The first 5 rows are patterns. Each new row is the sum of 2 different patterns, raised or lowered, with some noise. Before adding, each is slid sideways (what falls off one end comes back at the other) and multiplied by a number that may be negative. Names go in the order of the patterns.
Known rows, each followed by the names of its patterns:
[ 12   0   6   9  22   5   2  -9  -4 -18  18  -2  -2 -13  -9 -27  -8   2
   9   8  -9  16 -34  11   0  19 -10  -2  -6 -14 -14   3  16  16 -19   8
  -5   0  -3 -26  -1   9 -15  -3] : kame
[  8   4 -33   3  -8  -3  -6  -7 -15  14 -11  -4   7 -30  -2 -22  -1 -11
 -21  -2   2 -24  -2 -17   1 -23  18  10   7 -26   7  13  -3 -11   8   3
  -4  -2  32  12   3 -10   8  25] : Subol
[  7  38   0 -27 -18   0  -5  -8 -19  35 -27   3  34   7  -8 -21 -10 -22
 -11  22   4  12 -10 -11   8 -21  -8   9   2  -3  -1   0  -1  -1   4 -17
   7   7   5  -5 -16 -11  -1   9] : zozuk
[  3  -3  -5  -3 -18 -17  -7 -12  -5   6   6  23 -31  10   5  -5  -9   7
   0 -12 -14  24  -6  -8   2 -12  12  11 -12 -18  -1  19   8   0 -21 -13
  -3  20  16  -2 -17 -10 -22 -12] : kuz
[ -8 -32   3  -7  17 -20   7  -4  20  -9   1  12 -14  -2   7   1  12  16
  -3 -14  14  -6   7   9 -17   2 -16   3 -12 -17  -5 -18  -4   1 -13 -13
  12  23 -10  -1  -2  25   3  17] : veku

New rows, each followed by the names of its patterns:
[ 17  26  34  50  25  18   7   0  17 -18  66  -6   8  -2  28   9  19  31
  36  -8   1   3  29  13  10   4  26  51  16 -11  22  16  17  21   9  -9
 -20   8  24  28  33  38  -8  17] : kame kuz
[  7  -2 -31  -6   6  25  15  20 -19 -33   1 -11  27  -9   6   0  16 -22
 -12 -17   9 -16  -4  -1  13   2  -9 -10  20 -32   7   9 -24   6 -31 -14
  -6  -5  -9 -40 -17  -5   1  -4] : kuz veku
[ -3 -18  -7  -6   4 -14  -1  29   5   7 -14  -4  22   8 -15 -53  -1 -15
  -9 -32 -16 -35   7   7 -13   3 -46   5 -31  -8 -33 -21 -12 -18 -18  -8
 -29  -8 -38  -7   1   8 -40   0] : Subol veku
[ 20   1 -41  16 -12 -40  -8 -17  15   2   3  21 -31   0 -24   6  14 -19
   4  13 -22  -1 -11   7 -27 -20 -16   2  -1 -29 -17 -11 -12   1   1 -12
 -45 -27 -50  -5   6 -15 -20 -10] : Subol zozuk
[ -2   8 -20  23   4   0 -20 -38  -2  21  -7  13  18  -4   3   9  19  16
  14  -5   4 -15  10  -9 -22  13 -18 -31  -5   8   0   5   1  24 -51  12
   5  15  -3 -13 -16  -4   0   1] : kame kuz
[  3  23  12  22  18   5   1  22   0  -3   9  23  10  23 -10   0  15   9
  22  -3  -1  -2 -17   4  16  -5   7  -1   2 -14  15   9  13   0  21  39
 -12  14  21  12   1  16  32  11] : Subol kuz
[ 14  34  11  14  32  41   4  -8   9  31  -7  41   6  15 -30  12  13  27
  19   2   4  -3  29  27  11  20  19  22  49   2  15  30  10  29  15  26
   6   5  29  14  21  38  30  13] : kame Subol
[ 23 -10  17  34  19  17  28  26  -1  20  33  10  -7   3  30  -9 -14  19
  35  15  -9  20   8 -20  -4 -13  20  11 -25   0  16  42  11  26  32  20
  19  18  -7   6  31   2  36   2] : kame Subol
[22 32 38 49 25 34  5 39 47 30 33 19 34 37 29 19 44 15 24 28 35 22 18 26
 25 20 40 16 37 16 37 49 35 27 36 47 42 28 48 38 30 40 59 34] : Subol veku
[ 15   0 -13   5  30  -4  -7 -12  13   1   0  -8  -1 -25 -14  11  13   9
   3  -5   0 -23 -13   9  19  -5 -14  -6 -13  17 -28  28 -12  -3   5  14
 -20   5  10   1  -2   2  19  -3] : Subol kuz
[ -9 -12  -4 -40 -13  -8 -12 -15 -30 -26 -15 -24 -18  -4  -1   0  19 -19
   5   0 -20 -18 -15   5 -19 -19   2 -22 -35 -10 -17   8   7 -25 -11 -34
  17   0   6 -33 -21 -15   0  -4] : kame kuz
[40 50 15 28 37 27 31 39 45 25 18 44 23 29 24 39 33 37  8 19 31 48 42 37
 12 10 19 58 38 30 16 25 26 17 27 36 28 20 15 13 19  7 23 33] : kame kuz
[ -8  17 -10   4  -5 -22 -17  -3   1  14 -13  -1  -5  -7 -18 -31 -28  18
 -27 -15  -1  -3 -10  -4  13   5 -25 -13  -8 -24   8 -21 -20 -10  -4 -29
 -28 -14  -6   9  -8   3 -46 -14] : kame kuz
[-15  -7 -28 -11 -35  -3 -15 -24 -24 -16 -43 -23  -1  11  -9 -18   4 -26
   1   0   4 -37  -9 -21 -12 -33  -1   3  17 -34  -3  -8 -18 -12 -30 -11
   6 -13 -12  -8  -2  -7   2  16] : kame veku
[ -8   8 -19 -38 -11  -9  12   0 -33 -26   4  17  -5   8 -19   1 -15   7
 -29 -15  -8 -29  17  -5   1 -21  14  36 -15  -8  13  19  12   7   7 -51
 -12 -19  31 -31 -11  -8  22 -22] : Subol veku
[-10   3   9  -6  12  15  -7  19  -8   9   5  -4  33  -7  -5   4   2  10
  -1  23  -9 -14 -19   9   3 -19   2   5  -9   8  -1  -8 -21 -13 -13   5
 -14 -29 -23 -12  21  -1   6   9] : kame Subol
[-37 -23 -21   7   7  -6 -15  -7  16 -36  -8 -14 -39 -19   5  -4 -12  17
  11 -33 -29 -32  -3  16 -10   9 -24 -35 -13   3  -4   5  -3 -14 -15   6
 -18  -5  -3  -3  12   2 -18 -29] : zozuk kuz
[ -1  39  -1  18 -11  18   9   3 -14  22  -1   4   6  16 -19  -8 -12   7
  -5  -3  -8  10 -13  -9  10   1 -13 -11   5  16  -3  -7  -5  -4  31   8
  -2 -13   9   5   8 -26   4  -8] : Subol veku
[ 45 -19  22  23 -23  14  28  15  21  13  22 -17  -5  -3   6  19   8  18
   8  16  30   6  12  10  36  15  23  20 -24   9   3  32   9  28  10  21
  -4 -18  25  19  23  17  18  30] : zozuk veku
[-24  12 -17 -31   6  11  14  -9   5   4  -6   7 -14  -6  -1 -24   7   8
 -11  -8  -2 -13 -13  -8 -11  -7  15  -4   7 -29  10  13   5  -9  -5  -9
 -41 -13  35   8  -9   1  -4  21] : zozuk kuz
[-14 -19  -6 -10 -13 -30   5   4 -17 -27 -12 -37 -16   4  23  -5  -6 -15
   7 -22  13 -13 -64 -16 -14  -2 -13  -1 -16 -20 -24 -25  -1 -28 -20 -15
  -9 -27 -30 -11 -10 -32 -15 -27] : Subol zozuk
[ -1  15 -17  -4  34 -12  -7  -8   9  -8  -6  32   7  -7  -9 -20  27   4
  -4 -12   4  39  10  -4  -4  -6 -10  19  10  -6 -29 -10 -18   0  10  14
 -16   2 -12  -2   4  14   4   4] : kame kuz
[ 10  -6 -12 -30 -15  -8   5 -11 -23 -15 -21  -7  -2  23  -9 -25 -16  16
 -36  -2 -19  27 -39   5  31  -7 -24  -3 -19 -31 -13   9  13  19 -25 -31
   4  -7  -6   3 -20 -17  -8  16] : zozuk kuz
[ -1 -45 -20 -23 -55 -10 -41 -10 -36 -29 -10 -18 -28 -21 -36 -13 -31 -20
 -37 -10 -44 -17 -35 -28 -46 -10   7 -27 -20 -14   4 -29 -29 -33   3 -20
 -32 -38 -19 -36 -26 -38 -42 -34] : Subol veku
[-34 -10 -22  -8  -3 -19   7 -28  -7 -23   9 -25  -9 -12 -35 -22 -23   0
 -10 -39  -9 -30 -16 -14 -42 -24   2  -8 -22  -5 -13   8  -5  14 -16 -32
 -20 -24 -16 -15 -10 -18  -8 -26] : kame veku
[20 26 28 20  4 38 63 21 33 17 47 -1 21  9 42 20 -3 34 27 52 24 26 18 38
 47 29 24 31 26 37 52 43 46 39 53 50 46 30 46 41 52 18 30 25] : Subol veku
[ 21  19 -10   6  14  24  21 -12   4  10  48  26  31  19  15  16  -2   5
  46  34  10  45  26  51 -12  48  31  -8   9  44  33  39  30  43 -17   4
   0  45  18  -1  34  31   3  12] : Subol zozuk
[-22 -55   3   2  -4 -26 -21 -32 -11 -35  10 -10 -44  -5 -40   7  -7  16
 -16 -30 -24 -34 -21  -6  -7  12 -25 -13 -19 -14 -16 -39 -15  -6 -31  -6
  -9 -18 -12  -4  16  -1 -14 -29] : kame zozuk
[ -2  -3  27   1  -6   7   4   6   8  18   6  -1  12  -6 -15   9   6  15
   4  -2 -22  -8 -29   8  30  13  11 -14  19  18 -16  21  -3 -31 -10   2
  24  21  32   0 -13  -4 -10  10] : kame zozuk
[ -6 -23 -30 -32 -15 -15 -25 -33 -12 -30 -50 -23 -16  -6 -16 -26 -30 -10
 -34  -1 -24 -54 -36 -21   4  -6 -11 -26 -41 -37 -39 -14 -18 -30 -11 -30
 -39 -29 -28 -24 -19 -19  -8 -44] : zozuk kuz
[-14   3  -8   3 -25  -3   6   3  -1 -33  -6  -2  14  -1 -39 -16 -22  12
  -6 -20 -30 -38  -9   8 -11   1  12   7 -15  -6  -9  28   9  12  -6 -29
 -15 -19 -14   3 -13 -17  11  -9] : kuz veku
[ 22   6  -2   7  44   3 -17  -2   8  25 -13   4 -46  10  19  -7  -2 -21
   1   8  -8 -23  14 -29 -10 -11   2 -18 -22 -12 -12 -20  10 -29   6 -28
  10  25   4 -13   5  25  12  -8] : Subol veku
[-14  -2 -21  -7 -26  10 -37  -7 -25 -13 -22 -18  -8 -20 -27  -1 -26 -32
 -12 -14 -17  -7 -26 -31  -4  -4   0 -15 -20 -13 -14   9  -5 -16 -15 -14
 -36 -37  -9 -15 -17 -32 -27 -37] : kuz veku
[-23 -40 -25 -59 -41 -31 -32 -18 -51 -47 -55 -72 -51 -48 -42 -40 -50 -62
 -40 -23 -54 -40 -32 -10 -13 -49 -34 -58 -38 -50 -15 -53 -38 -52   5 -47
 -41 -25 -58 -28 -22 -44 -42 -23] : kuz veku
[-35 -39 -22 -35 -25  -4 -41 -18 -21 -27 -30 -21 -21 -41 -26  -6 -25 -31
 -34 -38 -16 -13 -26 -12 -26 -32 -32 -25 -39 -37 -37  12 -33 -24 -10 -26
 -42 -43 -30 -39 -35 -12 -34 -26] : zozuk kuz
[-13 -38 -28   0 -26 -21 -18   3  -7 -12 -33 -34 -46 -32 -25  -5 -23 -31
 -44 -25  -7 -39   5 -37 -31 -60  -7  -8   4 -17 -17 -45 -36 -47 -12   0
 -13 -26 -10 -34 -25 -27 -47 -24] : kame zozuk
[-31  14 -10 -17 -16 -24   2 -29 -39  -1 -37  -8 -20 -11 -48 -17  -1  -7
 -27 -33   6  -8 -10 -29 -48 -17 -53 -14 -40  -3 -30 -22 -35 -22  22 -36
 -15 -11 -14  -1  10 -35 -23  -1] : Subol veku
[ 12  -6   8  20  22  39  31  10   6  10 -16  24  41  32  19  20  14  23
 -30  53   3 -19  11  25  24  19  36  28 -20  13   5  18  28  -2  22  26
  16  12  -1   8  12  27  22   9] : zozuk kuz
[-13 -11  -9 -15   4  -5 -15  -6 -22  -8 -19 -25  -3  -7 -24  -1  19 -12
  -1  -1  27   0   6 -17 -29 -15   2   6 -21 -10 -14 -11 -17  -4  11  -9
 -11  10 -28  13   6   6 -20   3] : kame veku
[ 16  21  -4  25   0 -23  -5  14   8  29  10   9 -21   7  -2  15  17   5
  13   0 -12  14   1   7   3   5  19   1  10   7   0  -8   6  10   8  -8
  -7  -2 -13   7  30   4   4   9] : kame zozuk
[ 16  -8  -5 -11  -9  -9  18  -5  -1 -15 -20 -32 -31  15  -8  -7 -13  11
 -38   0   0  15 -31  -5  -8 -21 -10 -15  -3  13  -9   0 -26 -14 -10 -15
  -1   1 -33 -22   3   3   2  10] : kame kuz
[ 11   6 -37 -22 -10  10  -2 -11 -37  -9 -15  11  16 -29 -23 -31 -29 -26
 -19  -9  -8 -25 -25 -34 -10 -32   4   7   3  -1 -28  13  -3 -17  -9   2
  -9 -21   3  25 -10 -21   1   1] : Subol kuz
[ -2 -22 -21 -33  -9 -10  17 -16  -7 -36 -14 -10 -13   1  10   1   9 -46
  18  -4  -5 -14   5  14 -16 -22  31  -8 -19  -3 -19   3  -8 -17 -22   0
  17  16 -16 -22 -16   3  21  29] : kame kuz
[ 30  24  14   8   5  12  34  -3  27  11   7  14  38  27   8  16  13   2
  -5  33  13 -12 -10   2  -6   1  -2  14  17  29  25 -10  24  18  36  16
   0  13   4  -3  38  28  43  -4] : kame Subol
[-26  -6  -8  30 -19   0 -14   1 -26   6 -34   6 -18  -8 -22 -25 -30   4
 -36 -45 -11   6 -37 -15 -21 -24 -30 -30  -6  -9 -13 -26 -21  -5  13 -21
   2  -2 -22 -31   4 -29  -7 -36] : Subol veku
[ 18  15  10  29  10  -6  25  11   6  12   5  19  13  19  -7   6  18  20
  25   7   4   1  17 -12   9  25  21  -3   7  20  28 -21  31  -3 -32   1
  12  27  25  34  35 -29  15   3] : zozuk kuz
[-4 22 22 44  3 15 19 33 27 42 13 23 24 14 43 30 43 23 32 37 14 12 22 39
 24 13 37  9  5 12 42 17 -8 25 28  9 20 11 11  0 16 16 13  6] : Subol kuz
[-25  19  -2  -6  -1 -10  -4  -1  -4  29  21  -6 -26  15   8   7   7 -44
  -1 -25  -6 -21 -26 -18 -11 -15  -8 -10 -37   5   3 -16 -14 -21  17  -3
  -7 -15 -47  -2 -26  24 -16   8] : Subol veku
[ -3  15  29  -7  -5 -10   9 -11  36 -23   5 -16   0  19   4  25  10   3
  -2 -15  13   7   3  10  -4  35 -16 -18   3  19 -19 -13  -7  -3 -27 -11
  -3   7 -23   2 -22   5  -8 -11] : kame Subol
[ 11 -26 -11 -14 -14 -12  13  -5 -12 -22  11  10  -8 -26  -5  -4   4   5
  13  -7  -9 -24  -7  14  -1  -5 -28 -14 -20 -10 -16 -11 -12   6   2 -27
   8 -21  -8 -24  -4 -13 -26 -13] : Subol kuz
[  5 -20   8 -43 -23 -15 -21 -32  -9  -6 -29 -21 -10 -19  -8   0 -35 -21
  -1 -18 -17 -25 -41 -17 -22  -8   8 -32 -46 -47 -20 -20 -33 -47  23 -23
 -23  14 -12  -6 -35 -15 -44 -51] : zozuk veku
[ 31  16  25   7  17  31  12   3  26  22   2  -6  39  21  14 -14  16  17
  21  34 -15  18  -7  24   1   9 -12  25   2  -1  25  -7   3  -4   4  -7
  -2  21   3  -3   6  -7  25  -5] : Subol veku
[  6  23  24  30 -22 -14  12  19  -6  -1  -6 -23   7  -1  18  30 -40  12
 -20   5  -6 -39   4  17 -33   4   2   9  -7  33  39  20 -17   6  15 -13
  15  13   8  -9  -3  11  12  12] : kame Subol
[ -9  24  -1 -10   6  25  17  -8  26  30   2 -16   0  29  -3  11  33  21
  33   2   5  43  16  -2 -23   4  -6 -13  -2   1   5  22  18 -11  15 -13
  17  -1  31   6 -12  -2   3  -3] : kame Subol
[-5 12 16  8 28 33  6 -3 19 56  5 23 19 46 43 36  7  3 28  5 34 -4 23  1
 35 11 29 35 22  6 30 22 43 41 37 14 31  7 23 34 -6 47 -3 24] : kame veku
[ -1  -2  17  13  11  13  -2   1   5  15   6  16  16  38  -4  32  22   5
   2   0  15  20  13  38  13  13  28 -17  42  24 -16  -6  22  46  29  27
   2 -11  10  28  39  20  -4  17] : zozuk kuz
[ -2 -18  27   5   8  -2 -13  -2   0  32   2   0  -4  27 -12  13 -16  19
  -7  14  28  18 -12  16  12  -3   6  27   2  13   3  27  32  12  16  16
  37  29  17   0  15   5  18  15] : Subol veku
[ -1   9  16 -15   9  21  21 -20  -1   5   3  22  -3  23  14   2  -8 -13
  -5  -2  11  42 -13 -11  14  13  16   0  16   1  -5  22  11  16  13  12
  15   1   4   6   1 -18  32  -5] : zozuk kuz
[ 12  11  20   1  -7   9  17   4  11   3 -12  -5  -7  -1 -12 -11  -6   8
 -10   0 -14  18   6  15  18  14   8  16  33   2 -21  16   6  20  -7  42
  16  27  -4  17  40   4  10 -10] : Subol veku
[ -3  -6 -10   1  11 -37 -11  -6  -9  -4   5   9 -29 -13  17   1  -3  17
  -7   5  -2 -21 -15 -18  38  -6  -3 -37  -8  -5  18  21   3 -21 -26 -34
   2  -7  -2  -7  -4   0 -17 -15] : kame kuz
[ -2 -14   7   5  -3  38  -1  -6 -11   5   8  -5 -14  32 -15  10  16  15
 -17 -21 -10   1 -12   4   3  12 -13 -11   7 -12 -25  -5  -3   3  -7 -16
  -6  -4  19 -11   6   5   6   0] : Subol zozuk
